The rows are grouped in 4 ways, from coarse to fine. Each group lies inside one group of the grouping before and may be the whole of it. The rows also spread widely along 14 directions, which tell nothing about the answers.
In the rows, 128 means zero.
Some rows, each with its group in each grouping after it:
[178  69 153 212 113 112 138 165 131 138 112 124 149 112 114 123 131  89
 144 107 129 116] : q931 q40 q664 Nize
[143 137 115 133 134 131 147  99 112 161 129 106 145 158 118 139  91 120
 102 157  98 147] : q328 q203 q208 Muma
[205  95 128 140 162 136 127 120 152 132 174 149 133 133 133 107 101 109
 105 120 116 108] : q931 q406 q765 pob
[157 122 151  95 151 113 179 162 106 123 185 121 126  98  81  98 111 162
 118 117 135 105] : q931 q926 q677 nadug
[148 120 124 164  95 142 155 148 153 130 143 138 128 122 146 168 118 143
 158  85 138 181] : q931 q40 q762 vinon
[173  99 131 213 145  86  85 121  89 165 132 113 121 111 113 116 101 104
 137 126 221 132] : q931 q40 q762 subig
[128 159 136 150 103 133 136 191 152 167 117 124 184  84 130 132 153 138
 172 168 112 102] : q328 q203 q595 sazam
[141 150 123 143 120 120 124 101 131 134 146 137 112 140 113 141  86 180
 131 100 117 191] : q931 q40 q664 ged
[142 112 186 124 142 141 125 115 112 159 129 112  96 139 112 182 128  93
 180 155 145 121] : q328 q456 q717 suvib
[ 96 104 110 162 127 143 184 157 124 149 101 140 177 122 116 159  64 145
 173 129 101  67] : q931 q156 q391 dez
[118 124 110  85 189  99 120 129 129 135 137  96 129 128 102  88  72 173
 175 175 117  83] : q931 q926 q677 Poz
[130 125  58 148 107 196 167 129 130 136 152 168 139 142 174 155 119 103
 137 148 101 154] : q931 q406 q765 zal
[175 133  82 159 162 124 149 144 125 118 182 153 155 120 100 116  71 151
 125 146 149 101] : q328 q203 q595 sika
[165 106 149 124 158 109 124 164 138 143 148 109 121 101 110 121 131 144
 167 166 161  78] : q931 q926 q677 nadug
[174  93 135 162 133 144  74 162 188 118 154 151 142 111 126  30 175 176
 190 115  59  87] : q328 q203 q595 sika
[175 135  94 105 163 132 130 141 152 117 183 145 106 110 155  90 127 125
 120 131 143 139] : q931 q406 q765 zal
[122 114 119 149 154 114 117 124  79 125 155 142  92 101 100  39 123 153
 134  92 142 124] : q931 q406 q765 pob
[137 144 145 152 143 118 102 142 104 137 149 168 118  94  80 100 118 162
 148 145 126 103] : q931 q40 q664 ged
[115 173 159  97 156  92 155 132 141 136  93 100 124 136  83 207  72 137
 159 203  99 138] : q931 q40 q664 ged
[151 125 178 139 124 153 125 130 131 149 161 158 111 112 111 130 148 147
 152 102 117 119] : q328 q203 q595 sazam
[158 179 154  90 167 101 153 180 193 132 126 155 155  85 111 150 122 151
  99 181  83  77] : q931 q926 q677 Poz
[176  86 138 252 110 126  89 154 147 129 110 158 142 120  90 138 147 157
 172 165 114  93] : q931 q926 q677 nadug
[140 106  84 118 165 139 158 103 131 123 150 133 129 152 129 102  64 155
 116 115  90 120] : q931 q406 q765 zal
[173 189  80 103 175 107 119  79 108 164 166 108 153 154 115 116  59 128
  46 196 127 153] : q328 q203 q595 sika
[108 121 119 142 123 111 165 130  86 139 125  81 136 138  67 134  80 198
 148 157 118 134] : q931 q40 q762 subig
[107 145 145 113 111 157 163 129  94 150 141 140 120 124  85 147 133 179
 120 158  81 127] : q931 q40 q762 subig
[119 138 128 149 136 127 151 122 117 135 103 148 117 130 111 146 124 132
 108 150  90 130] : q931 q926 q677 nadug
[171 123 136 178 123 123 148 143  91 128 165 109 180 137  39 108  88 156
 132 170  86 115] : q328 q203 q595 sika
[111 144 121 124 151 119 132 127 120 134 126 142 121 109 138  87 106 110
 139  99 114 146] : q931 q406 q765 pob
[162 154  77 139 120 165 175 153 130 118 191 174 125 111 125 156 122 164
 103 160 139 137] : q931 q406 q765 zal
[ 99 192 107 106 147 128 157 127 112 143 143 160 134 105 136 116  94 117
 115 100 122 158] : q328 q203 q595 sika

New rows. What belongs after each?
[156 112 147 155 124 149 133 135 136 135 144 132  78 129 122 167 168 143
 157 142 153 134] : q328 q203 q595 sika
[115 145  94  96 160 144 122  84  93 175 146 142  92 136 150 145  86 138
 118 148 165 132] : q931 q40 q664 ged
[162 134 186 153 157  99 141 111 132 130 110 136 119 137  77 169  94 115
 105 130  99 124] : q328 q456 q717 suvib
[132 123 102 156 140 108 155 135 118 140 136 123 116 113 121 142  85 175
 134 110 184 119] : q931 q156 q391 dez
[138 130 122 103 143 118 129 131 117 158 161 109 165 120 113  88  63 158
 155 119 114 121] : q931 q40 q664 ged
[146 166 140 142 119 126 162 174 113 121 158 138 131  95  81 121 154 147
 121 156 118 136] : q328 q203 q595 sika
[172 113 128 166 130 112 170 201 166 126 139 110 169  96 130 150 119 101
 182 139 157 106] : q328 q203 q595 sazam
[161 170 120 142 145  84  86 135 139 143 143 105 141 110 123 107 105 123
 144 163 156 170] : q931 q926 q677 Poz
[146 159 129 155 112 116 106 155 165 140 127 136 142  98 153 102 152 132
 148 102 122 163] : q328 q456 q717 suvib
[187 151 113 220 134  66 166 181 141 108 110 120 136  97 108 160 130  85
  88 147 185 161] : q328 q203 q595 sika
[134 127 122 131 162 128 113 104  93 164 159 118 129 130 124 119  70 108
 175 128 174 123] : q328 q203 q595 sazam
[124 116 112 115 133 144 168 135  82 161 158 106 111 114 148 107 133  97
 137 111 172 140] : q328 q203 q595 sazam
[142 144 116 174  92 120 178 147 110 146 132  82 148 132  94 176 111 169
 128 148 151 171] : q328 q203 q595 sika
[108 139 131 143  98 140 154 145 121 142 114 119 113 114  94 131 160 219
 127 158  92 126] : q931 q406 q765 pob
[135 150 131 158 153  94 125 148 141 155  88 114 129 108 123 143 132 120
 128 174 148 107] : q328 q203 q595 sika
[224 134 102 161 187 108 100 118 137 132 179 157 121 123 101 101 113 140
  60 185 156  84] : q328 q203 q595 sika
[170 100 163 126 137 132 134 147 138 151 172 139 159 103 148  84  97  79
 155  47 130 123] : q931 q156 q391 dez
[165 106 138 187 149 126  81 107 171 132 119 167 112 139 122 142 106 158
 159 129 114 103] : q931 q156 q391 dez
[127 134 171  95 143 144 144 152 129 146 165 164 129  94  91 122 116 188
 153 118 100  78] : q931 q40 q762 subig
[171 118 122 146 168  96 131 114 149  95 133 131  82 142 102 111 115 149
 102 137 109 137] : q931 q156 q391 dez
[121 116 141  97 141 155 114 137  78 188 172 129 150 105 105  96  98 148
 182 159 136  67] : q931 q40 q664 ged
[151 110 135 176 130  92 156 179  99 115 131 101 149  99  64  80 127 143
 131 155 119 101] : q931 q156 q391 dez
[160 148 122 106 146 143 112 125 127 126 182 130 132 138 112 115 101 115
 167 181 102 142] : q931 q156 q391 dez
[157  98 169 124 113 156 151 167 104 158 173 127 137  97 102 102 157 137
 146 135 122  80] : q931 q156 q391 dez
[164 158  51 135 185 109 102 102 132 152 168 140 154 131 129  84  52 180
  92 155 153 102] : q328 q203 q595 sika
[133  84 142 154 158 112 165 134 114 153  86 114 123 128 100 143 109 132
 107 158 118  54] : q931 q156 q391 dez
[ 76 135  88 139 135  95 147 161 110 143  91  97 120  94 115  75 130 210
 146 139 138  98] : q931 q156 q391 dez
[138 152 133 122 160  90 146 152 156 134 124 124 142 104 125 148  80 130
 143 127 146 127] : q931 q926 q677 Poz
[143  98 116 179 116 175 150 125 113 136 174 171 133 131 103 168  80 175
 181 116 141 105] : q931 q406 q765 pob
[130 192 129 135 131 109 124 153 113 165 134 136 162  84 140  93 130  76
 112 125 138 158] : q328 q203 q595 sika
[141 158 119 165 148  83 153 183 147 126 108 125 167  89  93 113 116 152
 127 164 118  93] : q328 q203 q595 sazam
[160  77 158 148 165 138 151 145 143 118 137 159 113 124 108 141 109 103
 162 128 111  64] : q931 q156 q391 dez
[150 168  66 116 135 165 105 166 142 144 211 175 189  90 155  35 120 144
 159 133 107 113] : q328 q203 q595 sika
[133 136 105 122 153 132 135 100 122 149 153 133 105 133 153 125  95 129
 137  95 161 154] : q328 q203 q595 sazam
[146 166 138  95 170 101 118 111 134 128 170 132 120 125 114 129  60 136
 154 113 143 165] : q931 q926 q677 nadug
[152 127  83 163  90 163 151 138 119 158 176 134 212 135 126 127  64 154
 144 126  99 149] : q931 q40 q762 subig
[175 127 125 166 127 144  81 115 140 131 183 146 117 132 123 105 125 149
 181 121 140 158] : q328 q203 q595 sazam
[157 127 124  80 123 172 160 140 127 192 172 118 168 123 145 155 113 149
 118 174 123  86] : q931 q926 q677 nadug
[157 126 139  94 147 121 135 126 142 124 182  85 145 146  99  88  77 168
 180 110  97 150] : q328 q203 q595 sika
[127 139 151 147 114 118 147 160  94 161 133  93 183 112  83 139  86 115
 177 173 124 117] : q931 q156 q391 dez
[154 133 149 107 159 124 114 132 157 135 145 141 111 119 138 129 123 114
 158 135 121 126] : q931 q926 q677 nadug
[153 115  84 183 107 148 164 161 151 138 135 147 143 112 154 122 147 155
 112 104 133 126] : q328 q203 q595 sika
[156 124 104 163 161  94 115 127 125 117 125 116 126 128 105  51 125 132
 105 136 100 132] : q328 q203 q595 sika
[155 122 127 159 133 150 128 145 112 159 163 127 180 125  96 146  84 123
 190 185 131  86] : q328 q203 q595 sazam
[131 120 121 163 127 128 157 142 134 143 113 118 152 136  90 154  99 181
 151 164 101  92] : q328 q203 q208 Muma
[162 126 117 113 152 125  99 104 140 176 161 100 127 138 132 148  83 185
 146 164 172 115] : q931 q926 q677 Poz
[147 135 123 158 124 182 140 126 148 169 127 212 133 114 170 178 142 101
  98 122 114  95] : q328 q456 q717 suvib
[190 104 137 157 113 135 191 155 141 127 181 121 165 127 127 178  71 104
 151  67 162 157] : q328 q456 q717 suvib
[113 151 111 138 128 139 146 149 101 158 141 150 142 100 125 143 111 133
 146 150 152 116] : q931 q926 q677 nadug
[177 129 104 157 131 110 170 138 167 159  92  92 164 148 117 172 117 159
  61 204  93 101] : q328 q203 q208 Muma
[179 146 118 157 102 124 132 163 171  97 162 132 117 116 148 119 158 108
 148 114 122 211] : q931 q156 q391 dez
[144  97  73 122 150 140 152  97 129 137 148 106 123 159 111 103  79 236
 100 144  94 102] : q931 q406 q765 zal
[153 121  56 119 168 150 128 127 148 164 155 162 133 117 186 121 103 129
 106 153 162  83] : q931 q926 q677 Poz
[ 85 189 154 112 117 121 126 167 119 154 108 125 145  83 105 115 147 151
 168 171  90 131] : q931 q406 q765 zal
[130 136  87 144 106 146 151 152  95 192 148 106 144  95 159 143 127 139
 129 154 210 125] : q931 q406 q765 pob
[129 186 137 124 133 117 125 149 117 133 146 147 125  98  94 121 131 151
 125 175 116 135] : q931 q156 q391 dez
[176 103 178 220 118 109  66 134 151 146 122 140 182 122  87  98  95 133
 186 112  86 112] : q931 q156 q391 dez
[167 108 146 134 137 114 187 131 128 125 144 123 122 130 105 144  99 136
  80  92 114 146] : q931 q40 q762 subig
[142 106 106 151 158 140 154 130 136 140 120 155 153 130 121 130  83 132
 115 148  87  74] : q931 q406 q765 zal
[137 158  78 166 118 119 102 130 154 169 111 112 163 123 157 135 102 164
 138 167 138 149] : q931 q406 q765 zal
[134 156 132 122 119 182 119 165 156 157 177 176 134  94 160 171 140 129
 221 136 163 114] : q328 q203 q595 sika
[173 168 146 102 155 110 109 148 148 128 165 124 138 116  99 123 121 126
 144 200 106 132] : q931 q926 q677 nadug
[227 128 134 190 130 123 100 174 131 124 210 122 147 107  82 141 129 121
 191 206 196 120] : q328 q203 q595 sazam
[131  93 137 148 122 149 157 117 106 155 132 156 125 119 149  83 125 107
  90  41 100 128] : q931 q156 q391 dez
[148 136 134 159 105 138 130 146  69 175 167 123 152 101  78 120 128 170
 116 175 148 111] : q931 q40 q762 subig
[166 140 150  85 140 124 139 144 145 155 171 118 156 114 114 116  90 155
 134 130 104 120] : q931 q40 q664 ged
[186 152 119 182 125  89 160 172 160 128 141 112 213 113  92 127  70 137
 116 130 108 136] : q328 q203 q595 sika
[164 134 138 173 141  78 153 171 151 138 122 120 152  84 100 143  92 177
 119 117 169 103] : q931 q406 q765 zal
[142 125 102 184 104 119 148 169 108 153 145  83 174 113  90 131 101 185
 178 162 167 117] : q328 q203 q595 sika
[150 106 116 121 142 122 133 148 123 157 170 102 140 102 155  56 117 128
 153  65 169 128] : q328 q203 q595 sika
[150 114 111 198 132  79 138 139 120 149  91  82 131 125 127 169  99 100
 133 156 194 154] : q931 q926 q677 Poz
[137 132  97 182 120 127 116 132 139 127 137 148 135 119 139  79 125 147
 145  80 115 163] : q328 q203 q595 sika
[162 105 122 144 146 109 170 139 138 136 120 119 145 130 102 124 102 157
  75 140  91 101] : q931 q40 q762 subig
[150 128 125 194 111 119 116 146 130 134 125 154 140 108 103 102 139 166
 116 125 101 134] : q931 q40 q762 subig
[103 133 123 158 107 162 117 112 125 161  96 157  96 136 146 178 145 135
 158 155 109 148] : q931 q40 q664 ged
[167 146 141 158 139  91 111 151 146 119 116 118 131 117 104 107 147 110
 121 176  94 150] : q931 q926 q677 nadug
[171 106 142 190 141 124 114 110 111 171 118 144  85 116 127 168 143 129
  87 148 192 108] : q931 q406 q765 zal
[147 143 132 117 103 162 114 103 115 176 141 111 159 153 144 121 133  87
 119 168  61 177] : q931 q926 q677 nadug
[151 128 157 208 111 126 145 146  87 139 155 146 100 102  83 184 127 140
 159 111 216 143] : q328 q203 q595 sika
[167 167 159 136 136 132 129 166 148 116 153 154 128 105  96 168 139  95
 162 205 111 133] : q931 q406 q765 pob
